The rows of a group lie close to one hidden flat surface of 10 dimensions, which may be shifted away from zero. Surfaces can cross.
Some rows, each with its group after it:
[-24  -8 -12  -7  31 -16  -8 -41  17   7  26  33 -13   8  10  -6  14  11] -> (2)
[ 10  10 -14   6   5 -21  45 -15  -2  19   2   9 -20  35  26  10 -13   6] -> (3)
[  4  21  -6  43  21   7  -5 -17  -8  -5 -29 -25  12 -34  -5  12 -20  -9] -> (3)
[ -6   9  39  31   1  -3  -1   5   4   8 -13 -24  35 -50 -26  -4 -14  20] -> (3)
[-10 -20   9   2   6  -4  -1 -41 -34  -1   2 -19  42 -21   7 -37   4 -31] -> (6)
[-17  -8  -1  -2 -18 -20   3 -30 -19  16  -2  -2  27  44   1  -3  17  55] -> (5)
[ -2  11   9   7  -7 -51  47 -17  30  17 -13  10   5 -17 -22  -4   2  -1] -> (0)
[ -5   2   4  37   4   3   0  -8  -8  26 -10 -21  -5 -19 -20   8 -14 -12] -> (3)
[  8  40   5  -2 -22  -2  28  28 -19  -7 -21 -42  12  -6  -4  24  15  -8] -> (0)
[ 20   3   5  -6  -7 -19  35  15   0  20   1 -12  10  10  19 -33 -13  23] -> (5)
[  7  -3 -14 -18 -20  29   5  40  10  10 -16  -1   2 -13   8  -8 -11   8] -> (6)
[  2  16   1  -2  18   3 -50   6 -11 -44  23 -14   6  12   0  -9  28  20] -> (2)
[ 11   5 -19  -5  -7  -9  13   0  -6   0  -5 -12  20 -12  11 -26   3   0] -> (6)
[-17  34 -10 -21 -32  14  12   9 -48 -25 -37 -21  31  43  28  22   0 -10] -> (0)
[ 14 -19  26  30  -3  17  20   5  -6  17  -3   1 -14  -6  -8  40 -20  -4] -> (1)
[  3 -12   2  28  -1 -19   5 -23 -30   8  23   5  -2  36   1  -7 -10  -8] -> (7)
[ 31  13 -41   7  22  -4 -37  -7   6 -51   1  -2 -16   0  -7   9  27   4] -> (6)
[-46  -9 -21  17  19  36 -12 -27   0  21   8  29 -24   0  14  48  -1  -6] -> (5)
[ 14  -7 -12   1  28  -9 -26 -29  -6 -32   2   2   3   8   7 -18   6  -5] -> (1)
[-37 -17 -38 -10   3 -14  -5 -34  26  31  -1  43 -20  10 -15 -27  -5 -24] -> (3)
[-16  40 -36  -4 -12 -14   3   0 -18  -2  -6  -5  31  10  28 -39  -4  27] -> (4)
[  9 -22  25  19  -1  -3  20 -12   7  -3  -3  36 -14  19   5  43 -21  11] -> (1)
[ 23   8  57   6 -31 -15  31  41  -9   0  19 -19   3 -11 -23  25  20  -3] -> (1)
[ -1 -12  17  -8 -25  -3 -20  33   5  11  16  10 -13  33 -11 -21 -13  18] -> (5)
[  4   2  46  10  -7 -28  15   1   2   6  24  -4  -8  14 -21  14  16   5] -> (7)
[ -3 -32  -5 -16 -19  15 -35   1  28 -31 -30  21  11 -42 -44   9  20 -17] -> (7)
[-10  11  -7 -12  18  20 -33  36  20  -4   8  23 -17 -21  15 -41 -38  -8] -> (2)
[ -2  22 -29  35   1   3  25   7  15  63  -5 -48 -29 -20 -31  27  18  10] -> (3)
[-10  19   4  13  -9  -3  -6  14 -24 -31  31   6   1 -34 -10   5  19 -58] -> (0)
[ 26 -53  18 -33 -10  32   0 -16  -2 -16 -48  -4  -4  21  -2  42  -3 -34] -> (4)
[-27  -3 -31  -1   8  17  16  -2  13  43  20 -10  12 -50   6 -11  29  19] -> (7)
[  9   1 -30 -27  -2  17  16  21  25  -4 -20   7  -3 -24  10   6  10   7] -> (3)
[ 55 -47  26 -10  18  30  27   4  -5 -20   5   1  -4 -17  25  33   5 -13] -> (5)
[-37 -31  -8 -20  21  12  -7 -43  40   2 -14  43  10 -45  -6  -1   2 -27] -> (2)
[ -5   6  -5   1  29 -22   2 -19  24   0  22   8   1 -12   2 -10  24  28] -> (3)
[ 29  -9 -31 -11  -6   0  26   9  30  17 -52   7 -21  -1  -1  -6 -39 -30] -> (4)
[ -1  -9  39 -57  -4  38  -4  61  44  -7  -8   9   6 -30  12 -11  -8  23] -> (7)
[  3 -13  46   5 -43 -14  15  -3  -6 -31 -38  16  41  -4 -22  33  -5  17] -> (3)
[-15  -3  22   6 -47 -12 -13  23   5  30 -19  -1  -8  58 -36   2 -22  29] -> (5)
[  8 -13   0  13  -9  21   9   4 -20  24 -10 -32  24 -15   7  10  -1  36] -> (5)
[ 11 -13 -14  -8 -31  20 -23  26 -12   6   5  -7  -6  38 -13  13  21  42] -> (7)
[ -8  36 -25   8  -2 -27   4 -17 -19 -19 -11  -9  35  -2   9 -27  -1  -4] -> (4)
[  3   0  -2   6 -16 -30  13 -25 -30   2  15 -15   7  42  -7  10  41  18] -> (6)
[ 44 -28  -6   6   5  11  24  -1 -15   7 -19 -22  32 -20  27 -32 -27   5] -> (6)
[ -5 -24 -28 -11   4  -6  11 -25   3  -7   8  19  18 -39  -1 -21  21 -28] -> (7)
[ 22 -25 -34 -15  10  -1  26 -33  -1   5 -13   2   2   9  19   2  24  -4] -> (4)
[-24   0 -11 -32  -4  24 -18   1 -17  -7  -3 -14  21  -3  11 -13  16 -18] -> (2)
[ 42 -21   0 -11  31  25  14   4  13 -17  -3  -9 -10 -23  20  24  15   0] -> (0)
[-14 -17   2 -44 -55 -12   9  11   1  -1 -23  15  29  11 -19 -24  11 -12] -> (6)
[ 17 -10  -1 -19 -41  -6  44  30  15  19 -14  18  -7   5   0   6 -11   1] -> (1)
[-37  23 -31 -39   4  -4   0 -26  18  -1 -32  -9  34 -18   4 -16  29  11] -> (2)
[ 56 -14   2  22  18 -11  37   6  -7   3  31  -3  -5 -22  23  -8  -4   0] -> (6)
[  3 -11  -7  19   2   9  -8  -8   6  -7 -17   0   2 -44 -25  10  -1 -39] -> (7)
[ 22  11 -20 -13  16  21  38   5   9 -20 -30  18  19 -10  56  26 -12  39] -> (3)
[ -9  -8   9  15 -13 -14  30 -25 -19  26  -1   8  -3  56  11  28  -8  29] -> (0)
[ 26 -16  20 -10 -11   8  -7  24   2   1  -7  -8  -8  30  -1  -2 -11  17] -> (0)
[  1   2 -33  10  32  31  12 -26   1   4 -32 -10   6 -16  30  28  -7   8] -> (0)
[-12  -1  26  -8 -18 -37  26  -9  26  19   6  29 -15  17 -24   7   3  -6] -> (4)
[  4 -18   2 -24 -13  56  19  28   3  -1 -30   1   3 -31  20  38  -6 -12] -> (5)
[ 29  11 -24  -6 -18  30  28  59   0  16 -21  -9  -6 -10  27 -10 -34   3] -> (4)
[-38 -10  -4 -28   3  -3 -18 -18   7   5  15  31   8  15  14 -27   4   8] -> (2)
[ 23 -16  26 -32 -19 -10  31  24  26 -30  -1  44  -9   3   8  30   9   8] -> (1)
[-30  18 -17 -63 -30  -7  12  18  15 -19 -19  31  23   7  20 -19   9   3] -> (5)
[ -6   0 -31  -2   5   7  -7  -2  18  13 -15  21 -14  10   7   0 -18  17] -> (4)
[ 53 -18  30   9   2 -10  13  24  -3   8   7 -20  -5  -1   0 -32 -25  -1] -> (5)
[ -9 -24 -29   8  29  33  -2 -21  12  22  -4   5  -8 -37   8  13  -1 -19] -> (2)
[ 31  15   8 -25   3 -15  23  10  22 -38 -28  11  -4   5  13  14  -6  -2] -> (1)
[-40  26 -18 -16  -3   7  -7   3   2  22 -11  -6  14   9  10  -7   5  36] -> (2)
[ 14   0  12  -1  -7   4 -11  28 -19 -27  30  24   1  19  20  -7  -9  15] -> (4)
[ -7 -20  26 -25   8  22 -31  15  41  -6  -7  15 -35  -9 -26  26   4 -18] -> (4)
[ -6 -19 -22  -3  18  34 -21  18  29  -7  17  45 -23 -36  15   6 -13  13] -> (6)
[-13  27  35 -31   4 -17 -16  -5  -2 -48  -3 -26  44 -19  -6  -6  45  17] -> (1)
[-20  17 -14 -30 -15   6   0  32  -1  -2  40  -2  -6 -22   1  -9  42 -18] -> (6)
[ 27  -6   2   0  -3  -1  15  14   1   5  26 -24  -9 -13 -12  24  47  14] -> (7)
[ 42 -11 -46 -16  14 -24   3 -23  10 -29  -7  19  -8  26  20 -30   2  -7] -> (4)
[-27 -12 -35 -14 -35  18 -14  -3 -11  11 -30   5  38  12  -2 -13  -1  29] -> (3)
[-18  32 -49  -2   0 -20  17 -15  10  23 -15  -1  11   9  11 -26  -1  23] -> (4)
[  5 -21  23 -34   4  -3  -3   1  29 -32  -4  20   9 -41 -14   5  26 -21] -> (7)
[ 38   3   6  27 -11 -29   0  16   4  -6   8  -7  -7   0 -24  -9   2  22] -> (2)
[ 10 -31 -18  21  -8   5 -12 -36 -30 -24 -12  26 -24  43  -7  31 -18 -62] -> (3)
[ 34  27 -10 -20  -8 -20  12  27 -12 -22  -5 -23  10  23  20 -35   0  -2] -> (7)
[-34  24 -33   4  -7   0  13 -21  13  11 -45  -6  22 -32 -13  15   6  -1] -> (1)
[-14  17   9  -4  -2  23  -3  28   1  15   2 -12 -13   1   4  12  -8   6] -> (6)
[ 44 -12  35   3   1 -40  14  -4  -8 -19  12  -7  19   6  -1 -32   1   5] -> (5)
[ -2  -8   7 -10  26  20  -8 -24  -7   2 -30 -36  14  -2   8   3   0  -6] -> (1)
[ 33 -27 -25  23  -1 -25  22 -40 -17   2  -5   6  19  13  11  -3   3  32] -> (6)
[  7  11 -30  14  25  10 -41 -18 -21 -17 -13 -20  -2  46  23  -5 -13  27] -> (0)
[-23 -31  66  -4   3  -1 -30  26  21   9  55  36 -21 -16 -19 -14 -10   3] -> (7)
[  1   9 -24 -12  18  -8  11 -21  -4  -9  -4  -5  34 -25  28 -34   4   9] -> (5)
[-47  -5  -1  -5  23  48 -11 -23   3  17 -16  -1  -4 -27   7  36  -3 -21] -> (2)
[-37   8   4  -2 -60 -11   0  39  -3  24   9  29   6  -7 -19 -43 -31 -22] -> (0)
[ 11  24  16  -2  -8 -30  31  -9   3  -1 -16 -37  16  -5 -25  31  43  17] -> (0)
[-22   0  29  -6  -4  39 -35  17  -1 -19 -16 -21  13 -19 -20  43  15  12] -> (2)
[ 13  54 -38  29   3 -22  24  -3  15 -25 -23  -9  -3 -33  -9  34  24  -3] -> (1)
[-19  19 -13  23  36  -5 -30 -59  -8 -11 -30 -21  21 -12 -14  -8  -4 -14] -> (1)
[ 36  -3  -7  -3  18  37  14  24   8   2  -8 -26 -11 -27  15  28   8   6] -> (0)

New rows. What belongs after each?
[ 17  17  25  -2   1  -7  40  21   7   1 -18   2  28 -21  33 -20 -28  26] -> (3)
[ 23 -15  -5 -13 -32   2  27  29 -14   3  21  -7  -5  -8  -6  14  35 -14] -> (6)
[-19  -3   0  -3 -26  26  43   0   0  32 -38   3  -5   9   5  63 -12   3] -> (5)
[  5 -26  49 -12   0  22  -8   8 -28  -4   8 -29  17 -11   4 -14  -5 -33] -> (6)
[  7   5  -4  22  -5  -1 -26  13  30 -10 -16   2  14 -28 -30   2   1  53] -> (2)
[ 17  15 -14  18  38  -5  -6   5   8 -12  43  13 -24  -2  22  -2   7  27] -> (6)
[ 39 -30 -33  17 -15  11 -16   6 -35 -16  35 -11 -13   9  -5  -7  27 -23] -> (7)
[ 16  25  17  34  18 -26 -28  -7 -13 -50  33  -4   8 -19 -15   1  28   7] -> (1)
[ 16 -29  18  20 -20  21   3 -18 -22   2 -55 -35  45  -9 -20  28  -4  23] -> (5)
[  5  14  43 -26  15 -10  10  11  14 -15 -10  -4   7  17  24   2 -11  22] -> (7)
[-14 -37  -8  -2 -28  -4 -14 -42 -21 -12 -36   2  40  14 -25  -2   9 -16] -> (6)
[-18  -9  43  -3  -3  14 -21   5 -16  19 -18 -44  36 -21 -14 -40 -25 -11] -> (1)
[-20 -18  -3 -18   5  25 -43  -8   8 -23  -2  16  17 -19  -5   2  21  21] -> (2)
[  5  13  -5  12  -6 -42  32 -30   5   3 -26 -16  13 -13 -28  -3  14 -15] -> (2)
[-36  41   4  26   5 -13   1 -21 -14  22   3 -30   0  11 -15  30  24  24] -> (4)
[-46  24   2 -10   7 -19 -46 -19   1 -23   7  18  18  23  -5 -29   5  24] -> (2)
[-19 -14   1 -12  11   9 -43 -27  -6 -50  12  25   7   7  -1  23  36  -1] -> (5)
[ 26   4  -7  30   1  22  23  18   5   6 -14   1 -21 -20   6  51 -18   6] -> (1)
[-33   0  10 -31  10  32 -21  16  14  -3  -3  15   3 -17  13  -6  -9 -13] -> (2)
[ 16  31  -5  21   5   0 -11  26 -24  19  16 -63  14 -18  -3 -41   0  17] -> (3)
[-33  39  -3   9   2   7  -3   5 -24   1  44  -6  -8  12  10  42  44  17] -> (5)
[-44  46  21   0   2 -15 -15  -7 -23  15  14 -33   7  33  -1  -5  15   6] -> (6)
[  6 -22   2 -14  -6 -32  20 -42  -4  23 -13 -13 -10  45 -17  -9  12 -37] -> (1)
[  2 -32  29  19  26  15  45 -32 -12  22   3   2   0 -29  22  43 -10 -24] -> (7)
[ -8  20 -53 -12  14 -15  27 -17  38  34 -29 -10  -9 -27  -8 -14   8 -11] -> (4)
[-19  30   3 -29   0 -21   4   6  18  -8  -6   5   7   2   3 -29  -4  -9] -> (2)
[-41 -36  -5  -7  -7  32 -20 -13  -5  36 -12  -5  29 -28 -12 -25  -5  -5] -> (1)
[ 22  10  12  33  38   4 -13 -14   2 -40  -8 -10   6 -45  -1  14  -8 -21] -> (3)
[ -6 -26 -20  -4 -25   6 -11   3  21   1 -13  12   7 -51 -41  -1  23 -19] -> (7)
[ 12  24 -45  10   9   2  35 -16  -2  -5 -44   0   1  14  34  21 -27  -8] -> (3)
[-15  21  -4  -6 -12  -6 -20   4 -13 -20   5  -8  20   6  -6  -3  22  19] -> (5)
[ 27   1 -27  17 -12 -17  -2 -25 -18 -26 -29 -28  18  -9 -21   3  15 -28] -> (6)
[-15  39   5  -4 -16 -13   5  21  -6  -5   5  -9   4   1  -5  -9   5   2] -> (5)
[ -4  33 -46  -1 -10   0  14  21   7  18 -16   2   7  -5  21 -29 -28  15] -> (4)
[  1  13  17  -7  -6   4  13  29  11   3   6  -9 -12 -24 -12   6   3 -18] -> (4)
[  9 -31  -8   6 -28  27  -3  14 -37  32  18 -13 -12  38   5   2  -7 -11] -> (3)
[ 10  34  14   9 -37 -44  11  19  -3   5  -6 -42  12   4 -49  -7  33  10] -> (3)
[-25  18  14  10 -16 -10  31 -17  14  11 -45  20 -11   9 -19  39 -31 -42] -> (5)
[ -2  12  33  27  10 -27  26 -20  -7  -1  27  16 -20   4  -9  35   2 -31] -> (5)
[ -7   9  -2  19  12  37 -61  23  -4 -17   8  -9  -6 -14  -1  -5 -13  21] -> (2)
[-23   6 -42  -4  15  29 -39  -4   5  -1   9  11  -4   6  14   8  15  39] -> (6)
[ 29  12   2 -17  27  10 -11   6  -8 -38   8 -31   6   1  19   5  27  17] -> (1)
[ 37  21   6 -34 -21  10   5  57 -24 -35  13 -15   1  23  25 -12   8 -13] -> (0)
[-10  12 -23 -16  -2  24  -2  11   1  -9 -24 -10  20 -35  10  -2   7  -9] -> (0)
[ -3  13 -36 -43 -21  10  -4  43  -2  -1  25   1  17   0  30 -42  30  32] -> (0)
[  8 -33  14   4 -30  27  -6  18  -9   2 -24  -5  10 -33 -28  12 -11 -27] -> (2)
[-43   0 -25   0  47  17 -29 -37  16  -4  -1  18  -5 -24  11   2   1 -11] -> (2)
[-21 -16  31 -33 -15 -14 -12  15  30  -6  10  39   7 -11 -15 -44  -5   1] -> (7)
[  9  -9  18  11  28  27 -13   2 -17 -22  12  -1  33 -28  39 -23 -20  23] -> (3)
[ 33  34  24  47  27 -47   3 -39 -31 -40  -6 -21   4  13  -3   8 -14 -32] -> (3)
[ 18 -37 -28  13  13  29   1 -12 -23 -10  19  23   0   2  35  14  -2   7] -> (4)
[ 16  16   9   0  19 -11   0   7  30 -38 -28   8   7 -54 -10 -18 -22 -40] -> (3)
[-20  17 -39   9  11   5 -23  -8  25   7 -24  12 -13  -1  -1  -7 -21   8] -> (4)
[ 20 -28  37 -27 -43  28 -15  61  16  -9 -22  11 -11  12 -19  12 -27   8] -> (7)
[  5  -4  23 -30 -32 -16  24  19   2   6   3 -17   6 -13 -30  -4  34 -22] -> (1)
[ 14 -11 -11  20  19  16   6  -2  -8   1  31  11 -24 -18  14  15  -7 -18] -> (0)
[  5  -7   4 -11 -28  -7  -6  28   9  16   3  -9 -15 -14 -38 -23   6 -30] -> (3)
[ 31   5  -8 -36 -17 -28   7   8  -1 -22  -6   7  -4  66  19 -22   5  19] -> (4)
[  4  22   8 -20  15 -12   6  13  42  -9  -7   5   0 -25  -3   6  17  30] -> (2)
[ 17  14  -9  -2  24 -15  27   0  21  12  14  -3 -14 -10  15   3  14  25] -> (3)
[-14  16   4  11   9  -2 -15 -13   7 -12 -31  -2  13 -18 -10 -12 -21 -16] -> (7)
[ -5   0   2  15  -3   6  24  20  11  45   2   6 -25   3   9  -3 -35  -3] -> (5)
[-17   1  10   9 -44  33  -8  33 -32  11 -22   6  -3  31   2   6 -58 -25] -> (0)
[  9  10  15   0 -25 -43  46  -9   9   9 -13  12  -5  27 -16  24   3   3] -> (3)
[ 37 -22  15  23 -18   9 -29   9 -12 -29  -4 -12 -20  22 -38  46   9 -13] -> (7)
[ 18 -11 -15 -11   3   6 -18  16 -13 -16  51  13   3  15  29 -16  27  56] -> (1)
[ -5   9 -12 -14   8 -23   2 -12   2 -23  20  23   8 -16  11 -23  20 -11] -> (0)
[ -2 -36   6 -25  -3  -4  41 -11  20  28  -2  46  -1  13  21   5 -11  23] -> (0)
[-18   5  28  25 -36  24 -12  41   1  36 -22 -14 -25  13 -42  40 -31  -5] -> (5)
[-20 -16   8   7  -6  14 -31 -17 -35 -11   0  -7   8   2 -10 -11 -14 -59] -> (2)
[ -6  -8  14 -55   7  36  14  19  26  -2 -16   8  17  -6  40   7   5  44] -> (7)
[ 27   7  36  -3  -5  11  15  34 -11 -22  -8 -18  41 -27  24 -14 -14  44] -> (3)
[-18  14  -6  -8   3 -11 -40  10  14 -13  11  22 -27  32 -11 -21  -9  -9] -> (5)
[  4  -4  16  18   9 -17 -13 -17 -18 -10  17  -3  18   4   4 -21  -3   9] -> (3)
[ 33  12  21  36  19  14  15  10 -18 -10  -9 -25   4 -23  11  19 -23  -9] -> (3)
[  6 -30   4   7  14   5  11  -6   0 -12  23  56 -22 -11  27   0 -38 -48] -> (0)
[ 19  21  -8 -16   9  25 -42  39  18 -31 -21 -39  -3  -9 -11  13  15  33] -> (7)
[-30   8 -29 -54 -23  32  -3  10 -38  12   0 -37  35  27  32 -21  25   9] -> (2)
[  7  10  12  28  23  32 -18  12  -9 -23   7  -6  15 -25  21  29  -2  45] -> (1)
[ 46 -16 -16 -14  41  43  -4  10  11 -32 -12  -3 -27 -18  32  21  -9 -35] -> (5)
[-12 -21  -4 -21 -33  -2  -8   9  14  12  10   5  -1   1 -33   0  34  17] -> (3)
[ -6 -21  18  -3   6  17  -6   3  17  -3  12  33 -35   6  -2  20 -19 -30] -> (5)
[-12  13 -40 -23  32  32  -3 -28   0   1 -33 -31  16   1  34  15  23  33] -> (1)
[ 22  24 -25 -21  21 -19  14   2  22 -33 -13  10   9 -27  25 -43  -6 -24] -> (0)
[-33 -25 -22   1 -11  35  -7  -5  18  25 -29   9  11 -48 -22  12  -4  -2] -> (7)
[ 25 -23 -14  -3 -11  13  -3 -13 -37  -7 -11 -35  23  20   3   4  27  13] -> (6)
[-24   3  26 -28 -40   2  12  46  38  25 -31   4   7 -16 -26  -6 -17  25] -> (7)
[-25  10 -42 -11  23  26   9  -4   3  36  -2  -4  -8  -8  30 -16  -9  -2] -> (2)
[  5  -5 -41   0  -1   1  -3 -23 -12   2 -29 -11  35  -1  15 -32  -5  25] -> (6)
[-32 -37 -55  -4 -18  10  -1 -33 -17  30   8  30  22  -8  11 -24  12  11] -> (7)
[-12  30   7  22 -16 -11 -28 -17 -22 -21 -27 -34  27  14 -33  22  20  19] -> (5)
[ -4   3 -57  14  15  -8  17 -23  -6  21  29  27   0   5  29 -16  12  36] -> (4)
[-37  11 -19  -2   9  29 -35 -10 -12 -20  14   7  15 -25   8  20  27   9] -> (5)
[ 45  26  -5 -14 -15 -30  25  21 -11 -36 -14  -8  -5  33  18 -17  -8 -22] -> (3)
[  2 -31  30  24 -10   9   8 -16 -25  19  17  14  -9  38   4  35 -12  12] -> (7)
[ -9 -16  12  -2  21  52 -11  18   0  28   6   0  -4   4  35   8 -30  42] -> (6)
[ 16 -22  -7  30  11   1  16 -31 -38   8  24 -12  -9  26  14  34  15   0] -> (7)
[ -2  15 -44 -15  22  -2 -41 -20  47 -25 -71   7 -17  11 -20 -18 -31 -24] -> (4)
